There are 5 ways to turn a row about zero (a turn may also mirror it). The second row of each pair is the first, turned, with some noise. The first 35 pairs use one turn. New pairs use 2 turns, one after the other, and a turn may come again.
In the rows, zero is written as 128.
Known pairs, each followed by its turns in order:
[164 110 141  83 135 128]
[138 143  84 103 136 101]  W

[ 84  90 109  99 130 172]
[ 69 150 153 165 132 100]  E

[177 164 114  96 149 112]
[ 96 130 110 122  69 155]  R

[142 142 173 147  84  93]
[140 187 123 130 131 179]  C

[117 130 120 156 143 164]
[148  99 146 105 146 143]  R

[125 127 139 135  86 113]
[138 119 149 121 137  92]  A

[118 174 146  89 120 110]
[161  92 165 128 148 117]  E

[118 132 110  78 106 146]
[105 114 166 124 122  88]  E

[ 92 166  95 178 141  97]
[123 160  78  88 105  91]  C

[176 122 101  87 172  86]
[206 102 162 114 122 101]  C

[ 92 168 169 105 165 104]
[ 92 124  63 124 161 147]  R

[120 112 136 107  78 122]
[121 148 137 139 126  78]  R

[124 156 128 134 128 108]
[139 126 147 122  99 129]  W

[144 115  89 147  90  85]
[160 168 128  97  88 113]  E

[138 122 157  76 121 113]
[ 80 132 113 158 120 106]  R

[ 80 177 161  79 111 175]
[109 177 216 134 134 150]  A

[ 82 167 117  81 152 141]
[101 105 155 119  62 100]  C

[ 93 146 163 125 105 131]
[140 147 131 174 103 137]  W

[127 149 142 129 119 178]
[ 83 136 152 154 132 121]  C

[121 106 138  90 110 169]
[113 162  98 156 146 103]  W

[ 78 129  96 124 178 157]
[ 87 153 172 158 149 164]  E

[120 158 164  85 102 105]
[154 152 112 147  76 105]  W

[149 176 175 112 142 139]
[172 183 133 108 107 130]  W

[ 79 103  79 155 141 102]
[160  80 118 176  91 129]  A

[130  85 103 106  78 164]
[ 91  92 151 106 174 164]  C

[ 84 175  79  98  99 112]
[101  83 197 141 102 137]  A

[113 104 166 143 150 103]
[146 147  99 149 165 131]  E

[115 119 112  97 147  98]
[125  99 130 154 147 153]  A

[120 112 114  83 178 141]
[105 136 115 166 142 181]  A

[160 163 114 165 129  97]
[136 169 128 100 108 170]  R

[172 104 119 158 107  97]
[167 150 116 111 177 141]  C

[118 138 135 123 100 146]
[131 141 137 159 131 116]  W

[149 141 152 100 105  98]
[163 104 124 107 138  95]  E

[126  83  78 116 115 116]
[105  92 108 174 121 109]  A

[120 173  87 156 140  93]
[166 153  89  95 111 157]  R

New pairs, each followed by its turns in order:
[ 81 110 105  84 172 150]
[ 75 139 161 173  86 125]  W W

[ 85 158 157 139 175 176]
[171 181  95 152  84 129]  E A

[ 86 172 102 116 163  97]
[127 147 141 207 125 126]  E C

[177  96 102  92 152 161]
[138 106  57 151 105 139]  W R

[128 112 153 176 117  93]
[ 95  90  91 113 159 129]  A A

[151 165 129 143 177 157]
[141 191 119 116 101 115]  W W

[ 92 138 171 116 122 144]
[154 131 144  93 159 102]  C R

[176 113 140 136 135  80]
[107 134 122  80 121  78]  E W

[176 166 174 175  94 137]
[133  66 167 172 173 114]  R E

[114 109  79  91 131 172]
[168 127 143 190 151 119]  E E

[ 99  91 155 154 120 169]
[171 112 105 180 113 126]  R C

[ 80 174  93 155 123 148]
[ 85 160 119 171 155 159]  E C

[132  83 131 123  95 109]
[122  77 144 101 131 132]  E A

[ 99  98  82 172 149  85]
[ 85  94 113  85 132  71]  C W

[ 84  93 116 107 100 166]
[170 110 166 149 118 168]  A W

[102  81 122 162 166 104]
[134  89 150 101 183 111]  A W

[ 91 103 115 165 162 123]
[153 105 150 123 180 103]  A W

[130 141 144 156 156 163]
[165  96 125 119 105 126]  C A

[142 109  91 102 150  85]
[ 88 126  94 130 177 119]  C A

[153 136 105 169  91 114]
[123 146 149 112  91  83]  E R

[126 113 160 150 171 173]
[182  86 128 117 150 137]  E R

[119  83 125 123  91 166]
[116 154  91  81 108 142]  E C

[119 113 176 143 154 140]
[113 142  92 112 168 108]  C C

[110 106 175  85 137 127]
[142 165 124 110 162 169]  E E

[139 112 168 150 176  90]
[152  93 165 101 167 106]  C W

[102 132  86 122 114  79]
[122 141 146  70 161 128]  E A

[144 140  90 103 151 118]
[133 150 132 176 110 117]  A A

[106  85 140 123  84 175]
[154 166 128 186  99 146]  C A

[108 178 140 152 165 159]
[166  75 158 111 112 104]  C A

[108 164 174 177 178 139]
[181 153 149 123  65 162]  C E

[179 170  99  91  93  94]
[127  59 109 136  79 165]  A C

[128 105  80 128 162  81]
[146 140 181  92  96 137]  R R

[174 146  88 156  77 144]
[102 140 172  96 185 109]  R A

[177 151 158  90  87  92]
[129 192 137 144  62 138]  W R

[ 89 137  86 111 119 163]
[ 86 161  96 139 135 162]  A C

[130 119 116 169  82 116]
[129 140 163 161 153 162]  W R

[156 126 125 124 144 170]
[153 105 115 143 148  98]  E R

[128 110 166 140 172  97]
[ 72 151 126 148 106 117]  W A

[112 171  93 137 175 121]
[ 93 134 127 117 172  77]  R W

[ 79 147 138  94 130  96]
[150 126 136 152  71  99]  W E

[150 162  90 120 133  91]
[150 169  91 124 127  98]  E W

[ 89 156 143 144 135 121]
[149 149 142 166 146 128]  W W

[177  95 162 103 157 134]
[139  97 100 127  62 140]  W R

[107 177  91 138 161  82]
[167 200 111 117 157 127]  E W

[149 135 159 110 155  94]
[108 156 169 103 108 139]  C R

[142 173 121  93 179 159]
[114  69 131  85 147  88]  A R

[135 153 126  82 125  79]
[102  89 144 129 152  86]  W A

[108  86  94 161 114 130]
[ 96 180 137 100 114 119]  E C

[136  85 117 148 147  81]
[ 93 137 130  70 118 128]  C E

[128  85 132 171 145 177]
[151 158  79 118 163 168]  R W

[145 154 123 173 108 147]
[123 120 133 164 165  94]  E W

[119 147 136 110 177 177]
[167 169 121 171 113 148]  E A

[164 174  94 124  98 101]
[140 140 147 154 103  62]  R W

[167  90 135  79 166 113]
[171 145 128 138  81  77]  R A

[ 91 142 100 153 179 148]
[175 170 100 156 117 112]  C R

